The rows are grouped in 3 different ways at once. Each group adds its own fixed numbers to the row, and there is some noise. The rows also spread widely along 12 directions, which tell nothing about the answers.
Some rows, each with its group in each grouping after it:
-.02 -.53 -.43  .14  .12  .05  .03 -.17  .05 -.14  .49 -.06 -.05 -.09 -.16  .24 -.02 -.14  .17  .35  .25  .02 -.08  .32 -.10  .06 -.04  .07 -.09 -.18  .15 -.08 -.17 -.29  .24  .33 -.10 -.29 : Q119 (2) Dobas
 .25  .11  .02 -.13  .11  .23  .01  .10 -.09  .03  .21 -.09 -.01 -.08 -.04 -.03  .04  .29  .23  .23 -.09  .32  .03  .15 -.08 -.23  .11  .14 -.02 -.02  .26 -.03 -.07 -.13 -.07  .05  .07 -.03 : Q119 (1) fom
 .17 -.09 -.15 -.04 -.07  .21 -.11 -.27  .02 -.05  .07 -.13 -.10  .20  .13 -.08  .08 -.08 -.01 -.13  .03  .02 -.08 -.04 -.16  .15  .23 -.06  .07 -.03 -.06 -.16 -.10 -.09  .13  .08 -.01 -.21 : Q438 (3) fom
 .11 -.09 -.02 -.11  .03  .11  .13 -.12 -.07 -.06 -.11  .07 -.14  .04  .05  .05  .14  .11 -.12  .13  .01 -.01  .15  .06  .00  .07  .00  .16  .03 -.15 -.04 -.17 -.04  .00  .13 -.03  .20  .01 : Q438 (0) lenav
-.12 -.06 -.05 -.03 -.10  .27  .19  .18  .14 -.08  .17  .26 -.04 -.19  .32 -.19  .46  .00 -.20  .01 -.06  .05 -.01  .33 -.31  .09 -.14  .00  .28  .27  .08  .06 -.20 -.10  .16  .24  .14 -.03 : Q472 (3) Dobas
 .07 -.04 -.06 -.12  .30  .21  .04  .07 -.10 -.17 -.01 -.03  .02 -.16 -.07  .11  .03 -.11 -.02  .07  .17  .16 -.08  .47  .08 -.12 -.03  .09  .02 -.06  .07  .01  .09  .08  .00  .11  .10  .26 : Q781 (1) lenav
 .12 -.06  .01  .01  .12  .14 -.07 -.13 -.12  .13 -.07 -.23 -.10  .25  .05  .04  .19  .09 -.14  .12  .18  .00  .15  .05  .07 -.15  .16  .10  .01 -.13 -.13 -.28 -.27 -.17  .12 -.07  .09  .14 : Q263 (2) lenav
-.07  .02  .01 -.15  .02  .22 -.03  .12  .07  .10  .10 -.09 -.16  .13  .18 -.17  .29  .02 -.05 -.03 -.02  .22  .01  .14 -.17 -.38  .00  .00  .17  .19  .25 -.12 -.14 -.17  .03 -.04  .08  .11 : Q263 (0) lenav
 .18  .09 -.21 -.11  .01  .33  .00 -.06 -.02 -.05  .05 -.09  .08  .09  .14 -.26  .19  .14 -.23  .07  .04 -.02 -.08  .23 -.11  .20  .06  .18  .25  .20 -.11 -.03 -.19 -.08  .21  .24  .21  .07 : Q781 (2) fom
 .22 -.10  .13  .19  .04  .26 -.15 -.09 -.17  .05 -.07 -.11 -.01 -.03  .12  .23  .15  .13  .14  .18  .15  .21 -.05  .09  .03  .04  .14 -.07 -.15 -.14 -.02 -.09 -.11 -.19 -.06  .11 -.17 -.20 : Q472 (1) Dobas
 .16  .27  .13  .06  .01  .14 -.06 -.30  .08 -.21 -.09 -.06 -.09  .30 -.22 -.26  .19 -.21 -.23 -.33 -.08  .12  .10 -.10  .04  .04  .47 -.19  .18 -.09 -.16 -.33 -.23  .08 -.02 -.33  .29  .04 : Q472 (2) lenav
 .15 -.02 -.12 -.15 -.15  .14  .05 -.02 -.09  .03 -.16 -.03 -.14  .21  .15 -.09  .00  .07 -.07  .11 -.06 -.05  .05  .08  .04  .02  .08  .02  .34  .01 -.28 -.16 -.06 -.14  .01  .20 -.02 -.01 : Q781 (2) lenav
 .13 -.21 -.17 -.11  .34  .15  .14 -.17 -.13 -.24  .25 -.03 -.08 -.27 -.05  .03  .18 -.33 -.18 -.03  .14  .11 -.03  .44 -.12  .07  .07  .20 -.11 -.04  .13  .00  .08  .17  .18  .02  .20  .02 : Q472 (2) Dobas
-.01 -.16 -.08  .21  .10  .07  .01 -.08  .03 -.13  .31 -.02 -.02 -.02 -.24  .20  .06 -.01  .18  .16  .05  .23 -.08  .19  .01 -.11  .11 -.12 -.07 -.25  .18 -.17 -.20 -.23 -.05  .00 -.04 -.19 : Q472 (2) lenav
 .09 -.04 -.19 -.11 -.18  .12 -.07 -.04  .05  .08 -.11 -.09 -.12  .37  .18 -.17  .16 -.18 -.21 -.01  .03 -.29  .20 -.04 -.04 -.08  .25 -.12  .51  .08 -.39 -.31 -.17 -.13  .17  .18 -.03  .13 : Q472 (1) lenav
 .19 -.02 -.10 -.13 -.11  .19  .00 -.31 -.18  .04 -.02 -.19 -.10  .10  .10  .00 -.13  .36  .06  .08  .01  .19 -.11  .06 -.08  .13  .04  .25 -.10 -.11  .05 -.07  .02 -.08  .11  .04  .10 -.27 : Q263 (3) lenav
-.14 -.09 -.03  .01  .03 -.07  .26 -.19  .21 -.29  .03  .28 -.21  .09 -.18 -.01  .15 -.28 -.19 -.22 -.07 -.09  .23  .08 -.03  .02  .11 -.13  .17 -.26 -.02 -.26 -.14  .08  .13 -.19  .32 -.02 : Q472 (3) lenav
 .08 -.03 -.04 -.13  .03  .08  .14 -.05 -.06 -.08  .01  .06 -.08  .00  .02  .03  .11  .02 -.09  .07 -.02  .02  .13  .18 -.02 -.06  .07  .10  .13 -.13 -.07 -.17 -.03  .00  .08  .02  .16  .04 : Q472 (3) lenav
-.10  .16  .12 -.20 -.02  .17  .25  .38  .17 -.18 -.02  .33 -.06 -.13 -.20 -.07  .10  .05  .08  .14 -.31  .27  .23  .19 -.05 -.37 -.15  .04  .21 -.07  .24 -.13 -.02  .09 -.10  .00  .27  .13 : Q438 (1) lenav
 .14 -.19 -.05 -.05 -.08  .11  .05 -.07 -.11 -.06  .14  .06 -.19 -.02  .04  .13  .00  .09  .17  .15 -.03  .20 -.06  .08 -.10 -.01 -.02  .03 -.06 -.11  .13 -.07  .07 -.09  .05  .06  .00 -.32 : Q263 (0) lenav
 .16  .03 -.07 -.12 -.02  .27  .01  .04 -.17  .12 -.16 -.13  .00  .08  .10  .09 -.19  .44  .26  .26 -.07  .22 -.11  .13  .05 -.09  .01  .10  .02 -.11  .04 -.03 -.05 -.26 -.17  .29 -.17 -.08 : Q438 (2) fom
-.35 -.11 -.01  .18  .14 -.10  .36 -.38  .34 -.22 -.29  .35 -.31  .28 -.18  .07 -.01  .04 -.11 -.34 -.02 -.19  .18 -.03  .10  .16  .00 -.27  .01 -.42  .15 -.17 -.32 -.14 -.01 -.26  .30 -.02 : Q438 (0) fom
-.09 -.16 -.19 -.04 -.09  .14  .13 -.09  .22 -.12  .12  .14 -.19  .19  .04 -.15  .14 -.22 -.09 -.19 -.06 -.06  .04  .06 -.22  .01  .03 -.11  .22  .06  .04 -.13 -.19 -.06  .23  .10  .13 -.15 : Q263 (2) fom
-.44 -.12  .16  .00  .02  .22  .29 -.13  .26  .02 -.55  .20 -.29  .22  .31  .02  .09  .13 -.14 -.41 -.06 -.03  .00  .06 -.05  .01 -.20 -.13 -.04 -.09  .24 -.03 -.24 -.09  .02 -.04  .08  .05 : Q438 (2) fom
 .11 -.09 -.05  .21  .09  .15 -.16 -.32 -.05 -.06 -.07 -.20 -.03  .14 -.29  .27 -.28  .20  .37  .17  .12  .30 -.11 -.01  .15  .02  .15 -.08 -.25 -.39  .14 -.17 -.11 -.25 -.16  .07 -.15 -.31 : Q438 (1) Dobas
 .23 -.07  .12  .21  .08  .26 -.30 -.13 -.13  .12  .29 -.33 -.08  .06  .09  .14  .22  .09  .23  .09  .18  .39 -.16  .02 -.11 -.17  .24 -.10 -.28 -.06  .21 -.16 -.20 -.25 -.03 -.12 -.15 -.24 : Q263 (1) lenav
 .12 -.19 -.08 -.01  .15  .03  .15 -.27 -.11 -.09  .17 -.01 -.13 -.05  .04  .13  .21 -.01 -.16  .06  .10 -.03  .14  .15 -.06  .10  .11  .20 -.12 -.23 -.01 -.20 -.10  .00  .22 -.14  .23 -.07 : Q472 (3) lenav
-.06 -.06  .25  .07  .35  .15  .08 -.02 -.07  .04 -.33 -.04 -.12  .03 -.06  .23  .13  .11  .03  .05  .11  .22  .15  .19  .20 -.26  .01  .02 -.20 -.32  .13 -.17 -.23 -.15 -.18 -.14  .04  .22 : Q438 (2) Dobas
 .19  .16 -.06 -.20  .14  .26  .09  .02 -.13  .07  .05 -.09  .00 -.05  .16 -.16  .15  .28 -.09  .08 -.05  .07  .04  .24 -.11 -.06  .09  .21  .10  .11  .08  .00 -.07 -.06  .04  .07  .19  .14 : Q472 (1) fom
 .04  .08 -.10  .00  .29  .07 -.01 -.06  .02 -.05 -.06 -.10 -.03  .19 -.14 -.02  .02 -.09 -.02 -.10  .12 -.06  .07  .23  .13 -.20  .29 -.21  .23 -.13 -.09 -.13 -.19 -.16 -.11  .00  .03  .33 : Q472 (1) fom

New rows, each followed by its group in each grouping:
-.18 -.09  .05  .11  .12  .18 -.05 -.09  .18 -.07 -.04 -.06 -.01  .20 -.33  .22  .04  .09  .08  .18  .14  .22  .17  .03  .09 -.31 -.07  .12 -.20 -.31  .29 -.31 -.26 -.10  .14 -.09  .20  .01 : Q263 (1) lenav
-.19 -.07 -.15 -.19  .18  .03  .32 -.14 -.04  .08  .05 -.06 -.29 -.01  .14 -.05 -.02  .18 -.04 -.14 -.08  .07 -.04  .30 -.09 -.18 -.04  .12 -.01 -.05  .30 -.02 -.05 -.14 -.04 -.12  .11  .06 : Q472 (2) lenav
-.14  .18  .05 -.03 -.02  .27 -.04 -.09  .19 -.12 -.28 -.04 -.05  .28 -.17 -.20 -.09  .01  .02 -.22 -.05  .27 -.09  .12  .05 -.13  .07 -.15  .19  .02  .12 -.10 -.18 -.09 -.12  .05  .10  .04 : Q263 (2) Dobas
-.20  .08  .39  .23 -.32  .24  .03  .04  .24 -.06 -.44  .26 -.03  .24  .00  .17  .13  .34  .10  .04 -.16  .26  .10 -.18  .08 -.09 -.07 -.20  .04 -.25  .07 -.27 -.31 -.19 -.12  .01  .02 -.23 : Q472 (3) lenav
 .31 -.14 -.09 -.13  .08  .12 -.03 -.13 -.11 -.16  .35 -.06 -.12 -.05 -.14  .06  .03 -.21  .19  .03 -.03  .26  .00  .09 -.15 -.10  .21  .07 -.10 -.14  .12 -.14  .11  .06  .09 -.02  .08 -.28 : Q263 (3) fom
 .12 -.06 -.05 -.06  .27  .14  .15  .02 -.18 -.01  .08  .02 -.04 -.18  .25 -.04  .36  .05 -.25  .07  .21 -.06  .07  .50 -.08  .10  .00  .12  .10  .06 -.14  .08 -.19 -.09  .13  .07  .23  .28 : Q263 (3) Dobas
-.29 -.30 -.06  .18  .08  .11  .28 -.05  .21 -.27  .11  .32 -.09 -.13  .05  .12  .33 -.21 -.24 -.09  .11 -.09 -.02  .33 -.13  .17 -.16 -.11  .03 -.09  .10 -.05 -.25 -.02  .25  .06  .19 -.04 : Q472 (2) lenav
 .11  .05 -.05 -.12  .13  .14  .15 -.13 -.22  .14  .01 -.15 -.21  .00  .36 -.18  .13  .24 -.14 -.15  .04  .05 -.14  .31 -.10  .06  .10  .05  .07  .13 -.02  .08 -.13 -.15 -.01 -.08  .10  .13 : Q263 (2) lenav
 .03 -.28 -.24 -.14  .33  .02  .18 -.08 -.01 -.18  .21  .08 -.20 -.11 -.03  .08  .03 -.43  .00 -.15  .09 -.11  .05  .34 -.09 -.06  .08 -.07  .04 -.14  .06 -.03  .07  .07  .10  .04  .06  .12 : Q438 (1) fom
 .12  .17  .08 -.07  .08  .16 -.08 -.11  .05 -.24 -.13 -.06 -.14  .18 -.29 -.15 -.09 -.31  .11 -.26 -.13  .36 -.07  .07  .12 -.17  .30 -.24  .17 -.07  .03 -.16  .02  .04 -.29 -.07  .01 -.03 : Q781 (2) Dobas
 .13 -.03  .10  .06 -.02  .00  .14 -.27 -.29  .22 -.43 -.07 -.28  .18  .30  .21 -.20  .46  .12 -.07  .01 -.06 -.03  .03  .18  .14  .17 -.15 -.03 -.30 -.20 -.05 -.04 -.27 -.24 -.05 -.19 -.10 : Q472 (1) lenav
-.33 -.50 -.22  .05  .42 -.11  .25 -.19  .13  .13  .18 -.02 -.34  .09 -.01  .39  .07 -.06  .11  .03  .18 -.12  .24  .15 -.03 -.38 -.10  .05 -.32 -.41  .42 -.23 -.25 -.31  .12 -.15  .00  .03 : Q438 (1) fom
 .12 -.10 -.17  .02 -.25  .03  .14 -.10  .01 -.05  .00  .14 -.19  .19  .16 -.11  .10 -.01 -.10  .03 -.10 -.21  .10 -.04 -.08  .25  .16 -.15  .36 -.06 -.36 -.20 -.21 -.17  .10  .14  .02 -.17 : Q438 (2) lenav
 .16 -.10  .16  .36  .02  .07 -.03 -.13 -.11  .02  .14  .01 -.07 -.05  .04  .25  .19  .25  .24  .17  .05  .24 -.04  .06  .01  .05  .22 -.25 -.13 -.27  .01 -.11 -.31 -.41 -.22 -.03 -.16 -.32 : Q472 (3) Dobas
-.09 -.29 -.11  .03  .04  .04  .17 -.15  .03 -.08  .15  .11 -.20 -.05  .04  .20  .06 -.07  .04  .02  .03  .02  .03  .15 -.11 -.02 -.04  .00 -.10 -.19  .18 -.11 -.03 -.06  .13  .01  .02 -.23 : Q472 (1) lenav
-.10 -.10 -.07  .02  .00  .23 -.06 -.02  .07  .09 -.16 -.09 -.09  .23  .13  .01  .10  .06 -.03  .06  .14 -.01  .07  .13 -.02 -.12 -.03 -.02  .13  .02  .00 -.12 -.22 -.23  .11  .21 -.01  .06 : Q263 (1) Dobas
-.12 -.22 -.07  .04 -.01  .15  .17 -.24  .20 -.14 -.01  .13 -.18  .05  .07 -.07  .21 -.05 -.19 -.07  .05 -.02  .08  .12 -.15  .22 -.05  .06  .00 -.03  .10 -.11 -.24 -.04  .27  .04  .23 -.14 : Q119 (2) Dobas
-.03  .32  .28 -.01  .31  .24  .10  .20  .09 -.24 -.14  .15  .06 -.11 -.38  .03  .00  .13  .19 -.04 -.08  .47  .02  .33  .14 -.35  .01 -.10 -.05 -.15  .35  .01 -.08  .07 -.28 -.13  .28  .27 : Q263 (1) fom
-.08 -.38 -.48 -.18  .06  .01  .12 -.27  .08 -.12  .51 -.08 -.26 -.01 -.05 -.02 -.04 -.22  .06  .01  .02  .05 -.10  .16 -.27 -.04 -.04  .15 -.03 -.06  .36 -.11  .07 -.09  .26  .04  .06 -.29 : Q438 (0) lenav
 .29  .07  .07  .04 -.06  .24 -.19  .15 -.04 -.11  .00 -.03  .16  .09 -.17  .08  .22 -.09 -.01  .35  .05  .10  .19  .04  .08 -.17  .21 -.02  .24 -.09 -.26 -.31 -.14 -.03  .06  .16  .04  .09 : Q472 (1) lenav
 .18 -.12 -.18 -.11  .02  .21 -.03 -.03  .02 -.05  .05 -.01 -.05  .11  .10 -.05  .13 -.18 -.06  .04  .05 -.11  .09  .08 -.12  .03  .12  .00  .20  .02 -.14 -.15 -.07 -.02  .19  .21  .03  .02 : Q438 (1) fom
-.03  .03 -.27 -.20  .20  .06  .09 -.03  .01  .01  .00 -.11 -.13  .19 -.13 -.08 -.22  .03  .12 -.06  .02  .00  .02  .28  .04 -.31  .10 -.04  .22 -.05  .09 -.05 -.05 -.17 -.07  .10  .04  .23 : Q263 (1) fom
-.16 -.12 -.25 -.09  .07  .07  .11 -.24  .13 -.13  .07 -.02 -.13  .13 -.23  .03 -.16  .10  .08  .06 -.01  .11 -.03  .12  .00 -.08 -.06  .11 -.01 -.21  .28 -.16 -.06 -.12  .07  .01  .15 -.09 : Q438 (0) lenav
 .11  .01  .13 -.03  .00  .09  .04 -.02  .00 -.05 -.07  .06 -.15  .10 -.02  .01  .12  .11  .05  .07 -.03  .14  .11  .04  .06 -.12  .14 -.09  .13 -.12 -.01 -.15 -.11 -.12 -.08 -.08  .08  .03 : Q119 (0) lenav
-.12 -.03  .07 -.09 -.03  .18  .19  .16  .04  .18 -.56  .14 -.07  .21  .16  .17 -.04  .47  .04  .23 -.04 -.13  .28  .05  .16 -.18 -.19  .08  .15 -.21 -.06 -.15 -.22 -.25 -.05  .23  .02  .21 : Q438 (1) fom
 .45 -.11  .25 -.14 -.05  .19  .02  .20 -.25  .00  .04  .13 -.12 -.16  .13  .21  .37 -.08  .00  .36 -.11  .15  .38 -.08 -.08 -.15  .09  .22 -.07 -.18 -.14 -.31  .07  .18  .13 -.04  .11 -.12 : Q438 (1) lenav
 .23  .05  .05 -.02 -.13  .24 -.09 -.01  .08 -.13  .12  .04 -.05  .20 -.16 -.09  .17 -.12  .06  .05 -.15  .23  .13 -.13 -.12 -.12  .22 -.03  .12 -.03  .01 -.28 -.16  .00  .10  .01  .13 -.23 : Q263 (2) fom
 .27 -.43 -.39  .07  .41  .02  .02 -.42 -.25 -.09  .25 -.24 -.08 -.03 -.01  .28  .00 -.15 -.08  .13  .41 -.18 -.09  .34  .06  .26  .17  .16 -.20 -.27 -.14 -.08 -.07 -.13  .24  .11  .01 -.03 : Q781 (2) fom
-.14 -.04 -.15  .01  .01  .21  .00 -.20  .17 -.06 -.15 -.11 -.05  .27 -.11 -.08 -.02  .03 -.05 -.01  .05  .06  .02  .07  .01 -.02  .03  .03  .09 -.09  .07 -.21 -.26 -.19  .07  .13  .08 -.03 : Q438 (2) Dobas
 .13 -.05 -.07  .02  .30  .12  .12 -.08 -.11 -.07  .04  .01 -.06 -.11  .05  .09  .04  .07  .05 -.02  .10  .00 -.05  .33  .01  .08  .10 -.08 -.03 -.13  .01  .05 -.09 -.12 -.07  .04  .05  .12 : Q438 (1) fom
 .43  .06 -.01  .10  .04  .01  .03 -.05 -.28  .00  .23 -.05 -.10 -.03  .04  .00  .13  .18  .09  .19 -.04  .10 -.01  .14  .07  .10  .34 -.12  .15 -.11 -.27 -.10 -.18 -.26 -.19 -.05 -.02 -.10 : Q781 (2) lenav
-.02 -.32 -.08 -.02 -.06  .00  .27 -.04  .06 -.02  .13  .21 -.31 -.03  .13  .07  .13 -.02  .05  .09 -.10  .01  .15  .09 -.14  .02 -.04 -.02  .06 -.09  .08 -.10 -.14 -.17  .08  .07  .02 -.25 : Q119 (2) Dobas
-.20 -.30 -.14 -.26  .37  .25  .09  .02 -.05 -.04 -.19 -.16 -.07 -.01  .09  .16  .03 -.24 -.19 -.01  .33  .01 -.03  .54  .03 -.30 -.23  .26 -.06 -.03  .15 -.03  .07  .12  .22  .17  .09  .42 : Q263 (2) lenav
 .22 -.05  .02  .11 -.11  .00 -.02 -.22 -.05  .01  .04  .04 -.29  .24  .22 -.09  .31 -.07 -.13 -.13 -.02 -.09  .08 -.12 -.04  .16  .31 -.28  .25 -.02 -.26 -.20 -.21 -.21 -.02 -.15  .02 -.15 : Q781 (0) lenav
-.21 -.50 -.02  .05  .18  .07  .05 -.16  .11 -.09 -.18  .02 -.23  .11  .02  .39  .00 -.33  .02 -.07  .30 -.06  .08  .18  .07 -.14 -.09 -.09 -.17 -.32  .10 -.18 -.02  .00  .19  .05 -.07  .04 : Q119 (1) lenav
 .05 -.21  .11 -.09 -.03  .24  .12  .08 -.02 -.17 -.26  .24 -.08 -.11  .23  .11  .22 -.05 -.16  .09  .12 -.02  .02  .28 -.01  .15 -.16  .03  .12 -.01 -.11  .02  .04  .11  .18  .21  .11  .12 : Q119 (0) lenav
-.30 -.19 -.13 -.05 -.31  .08  .05 -.08  .28  .09 -.16  .07 -.26  .48 -.03  .04 -.04  .17  .07  .11 -.11  .01  .20 -.23 -.05 -.29 -.15  .00  .17 -.15  .19 -.35 -.22 -.30  .15  .08  .01 -.25 : Q263 (0) lenav
-.20 -.37 -.11  .01 -.04  .07  .15 -.15  .14 -.03  .07  .06 -.29  .12  .05  .18  .06 -.12  .05 -.02 -.04  .05  .08 -.03 -.14 -.11 -.09  .03 -.13 -.23  .24 -.26 -.11 -.10  .15 -.02 -.01 -.29 : Q438 (2) lenav
 .02  .05 -.22  .07 -.09  .04 -.01 -.20  .13 -.25  .09  .00 -.09  .28 -.29 -.18 -.16 -.18  .06 -.18 -.03  .05 -.12  .10  .02  .06  .27 -.32  .34 -.08 -.15 -.16 -.15 -.12 -.04  .06  .06 -.09 : Q263 (2) lenav
 .09 -.17  .02  .02 -.12  .18 -.05 -.15 -.02  .09  .13 -.10 -.23  .18  .21 -.01  .26 -.03 -.05  .00  .00  .11  .05 -.10 -.19 -.06  .11  .03 -.05 -.01  .03 -.25 -.19 -.13  .19 -.07  .02 -.27 : Q263 (2) lenav
-.29 -.03  .08  .14 -.17 -.05  .18 -.10  .16  .18 -.19  .10 -.31  .35  .19  .03  .06  .30  .08 -.15 -.15 -.02  .10 -.10  .01 -.19  .08 -.33  .20 -.21  .05 -.23 -.37 -.46 -.20 -.13 -.10 -.11 : Q472 (3) lenav
 .00  .01 -.05  .17  .32  .20 -.08 -.27  .05 -.22 -.02 -.12  .08  .01 -.27  .06  .06 -.11 -.07 -.07  .26  .14 -.08  .32  .10  .06  .16 -.06 -.08 -.16  .11 -.07 -.17 -.04  .03 -.01  .15  .12 : Q472 (1) Dobas
-.01 -.22 -.01 -.22 -.06  .17  .03 -.09  .06  .16 -.18 -.03 -.28  .31  .18  .09  .16  .03 -.04  .07 -.09 -.01  .30 -.23 -.10 -.28 -.02  .17 -.01 -.13  .14 -.34 -.07 -.10  .18 -.01  .02 -.11 : Q438 (0) fom
-.06 -.10  .00  .12  .12  .09  .10 -.14  .10 -.06 -.14  .05 -.09  .21 -.06  .10  .12 -.02 -.07 -.05  .04 -.06  .14  .07  .07 -.06  .14 -.14  .06 -.22 -.03 -.22 -.29 -.16  .03 -.02  .07  .04 : Q472 (2) fom
 .04 -.13 -.07 -.07  .08  .16  .00 -.21 -.02 -.08  .09 -.12 -.25  .04 -.01 -.02 -.05 -.16  .14 -.17 -.05  .32 -.15  .12 -.09 -.08  .10 -.04 -.09 -.02  .26 -.07  .06 -.07 -.09 -.02 -.06 -.28 : Q781 (2) Dobas
-.10 -.15  .00 -.14  .20  .12  .09 -.04 -.06  .08 -.22 -.10 -.19  .08 -.01  .23 -.12  .09  .14  .07  .05  .12  .10  .15  .11 -.35 -.07  .13 -.14 -.28  .21 -.17  .02 -.07 -.06 -.03 -.02  .13 : Q438 (1) lenav
 .01 -.08  .02 -.06  .17  .33 -.09 -.04 -.05 -.08 -.29 -.16  .04  .09  .13  .02  .22 -.23 -.30 -.08  .27 -.03 -.05  .33  .07 -.04  .07  .03  .13  .03 -.18 -.11 -.06  .09  .14  .14  .04  .36 : Q472 (2) lenav
-.08 -.44 -.44 -.30  .09  .22  .18  .06  .12 -.16  .46  .07 -.15 -.17  .12 -.02  .18 -.45 -.07  .03  .00 -.02 -.01  .33 -.39 -.10 -.18  .23  .06  .14  .28 -.06  .11  .11  .42  .31  .08 -.12 : Q438 (2) fom
-.24 -.01  .12  .05 -.20  .05  .25  .05  .16 -.02 -.23  .28 -.15  .15 -.04  .14 -.02  .33  .12  .10 -.21  .10  .16 -.01  .05 -.16 -.11 -.09  .14 -.28  .10 -.20 -.20 -.22 -.11  .04  .05 -.15 : Q472 (3) lenav
-.01  .12 -.27 -.33  .49  .20  .12 -.25 -.12  .00 -.31 -.29  .00  .10 -.06 -.11 -.25  .18 -.15 -.13  .21 -.08 -.03  .46  .16 -.06  .02  .30  .01 -.10  .07  .04  .03  .03  .03  .05  .25  .54 : Q438 (1) fom
-.07 -.15  .28 -.06  .06  .04  .30 -.07  .00  .23 -.41  .18 -.39  .16  .59  .06  .38  .19 -.23 -.24  .00 -.20  .30  .03 -.05 -.03  .02 -.08  .05 -.10 -.09 -.10 -.29 -.16  .04 -.18  .11  .18 : Q119 (3) fom
 .19 -.05  .18 -.15  .02  .13  .08 -.04 -.14  .08 -.07  .00 -.29  .02  .20  .06  .18  .01  .02 -.03 -.14  .15  .21 -.09 -.10 -.17  .13  .07 -.11 -.13  .06 -.22  .03  .05 -.01 -.21  .06 -.10 : Q438 (1) lenav
